There are 3 ways to turn a row about zero (a turn may also mirror it). The second row of each pair is the first, turned, with some noise. The first 27 pairs use one turn. New pairs use 3 turns, one after the other, and a turn may come again.
In the rows, zero is written as 128.
Known pairs, each followed by its turns in order:
[138 122  78 108 155 180 101 127]
[140 123 126  92  87 169 138 179]
P

[143 133 136 167  98 162 144 121]
[134 116 140 173 100 109 127 144]
P

[176 103  89 131  95  96 112 148]
[180 138 125 158 129 182 132 104]
P

[172 142 119 156  86 156  91  98]
[134 106 110 164  71 134 175 144]
G

[125 167 127 169 165 150 110 102]
[158 134  98  89 109 130 176 120]
G

[168 135  91 168 166  88 126 167]
[176 112  94 132 170 151 186 133]
P

[167 131 133 129 132 122 155 147]
[135 132 157 127 105 140 105 104]
G

[137  95 179 107 146 119 116 166]
[134 172 161 128 183 129 103 143]
P

[ 84 143  84 169 159 117 114 115]
[ 87  83 109 109 161 176 129 128]
J

[122 146 175 101 157  83  94  93]
[127 101 116  83 181 112  72 104]
P

[ 93 126 166  77 129  80 142 105]
[187  79 119 168 112 113 144 130]
J

[172  86 153  96 131 125 128 130]
[136 161 127 158 138  69 137 122]
J

[ 88  77 172  88 141  99  91 159]
[105 158 188  91 188 145 106 110]
P

[154 104 130 166 101 156 162 140]
[101 123 116 130  75 153  97 118]
G

[141  82 103  87  83 125 128 129]
[136 162 128 141 114 107 195 108]
J

[ 85 122 116 156 154 160 153 100]
[119 155  81  85 145 157 130 131]
G

[167  85  91 129 100 115 137 176]
[171 180 143 165 131 172 149 120]
P

[ 99 120  83 152 144  85 147  93]
[122  79  84 114 154 148 162 153]
J

[ 94 124 101  98 116 101 156  94]
[111 135 107 104 101 120 137  72]
P

[ 91  94 172  91  85 165 131  92]
[158 137 182 187 104 136 167 142]
J

[117 114 166  88 111 152 176 111]
[151 135 144 168  82 110 142 166]
J

[105 174 152 139 152  77 108  82]
[166 146 151  91 142 103 168 184]
G

[172  96 112 140 149  83 149 142]
[171 138 141 142 108 117  68 117]
G

[125 171 133 148 177 139 149 100]
[159 155 128  71 125 153 156 121]
G

[164 161 154 128  99 131 105 148]
[123 106 168 148  94 109 163 122]
G

[159 111 113 176  96  89 145 150]
[148 170  77  96 165 146 131 132]
J

[144  96  94 160  84 161 112 146]
[ 98 191 132 117 144 158 158 121]
J

New pairs. What belongs after each?
[164 102 124 165 171  80 173  92]
[104 169  61 112  89 119 138 178]
J P P

[100 117 137 109 137 142 174  93]
[ 90 113 106 123 134 109 140 170]
G J G

[172  82 115 116 116  80 144 140]
[103 122 156 145  83 188 130 120]
P G G

[170  91 166 139 104  90 101 163]
[158 106 138 116 151  73  82 164]
G P P

[127 103  77 175  94  81 166 178]
[155  54 132 126 150 210 130 124]
G J G

[161  77 102  90 125 111 147 110]
[120 145 116 185 114 153  93 150]
G G G

[147  93  94 110 168 167 149 170]
[ 92 120 148 194 137 118 171 149]
P J G

[163 168  89 137 129 168 152 179]
[ 84 172 117 172 117 128 156 168]
G G P

[151  92  94 102 143  94  96 139]
[150 131 152 132 113 115 169  65]
J G G

[125 127 145 100  91 139 156 117]
[143 148 104 107  87 112 126 129]
J P G

[115 136 152 154 156  95 118 150]
[145 134 115 140 163 116  85 121]
G G J

[177 168 138 141 123  78 103  99]
[138 109  89  89 122 184 104 167]
J P P

[ 97 159 168  84 108 143 156 103]
[166 148 166 116 108 129 188 117]
J J G

[ 99  84 155 135 134 117 142  87]
[167 110 128  88 119 104 136 102]
G G P

[179 124  99 125 162 100 106 142]
[123 105 155 136 101  90 177 134]
J P J

[160 163  82 154  98 156 133 140]
[178 176 153 132 148 132 159 142]
J J J

[139 127  85 101 176 141  95 143]
[114 137 143 101  86 179 106 103]
P P J

[170 153 129  99 138  89 150  98]
[141  85 104 171 101 117 150 152]
P J J

[166 151  81 107 109 159 153  82]
[135  92 135  61 168 100 150 139]
J G G

[105  89 104  96 176 165 121 155]
[ 77 125 101 126 133 174 180 115]
J G P

[172 175 113 108  92 119  84  92]
[166 142 189 139 105 161 153  93]
G G J

[ 85 169 103 119 178 173 180 140]
[ 80  65  96  82 163  91 149 133]
P G P

[155 177 109 147 153 174  97 161]
[154 124 145  74 170 133 178 128]
G P J

[128 100 166 140 113  80 150  90]
[153 140 178 107 167  98 152 118]
J G J

[ 90 160  78 107  86  86 158 147]
[119 173  97 180  69 158 101 134]
P J J

[ 92 115  85 100 109 116 160  97]
[148 183 111 148  91 102 109 154]
P J J

[149 134  78 166 140 123 169  77]
[ 99 115 116 115  64  95 177 125]
P G G

[114  89 133 114 129 113 172 153]
[149 115 164 103 120  88 108 133]
G J P

[116  87 133 161 133 168  83 154]
[ 99 129 135 142 167 105  68 143]
J P G

[128 138 135 145 136 102  91 157]
[136 114 138 145 180 141 122 143]
G G P

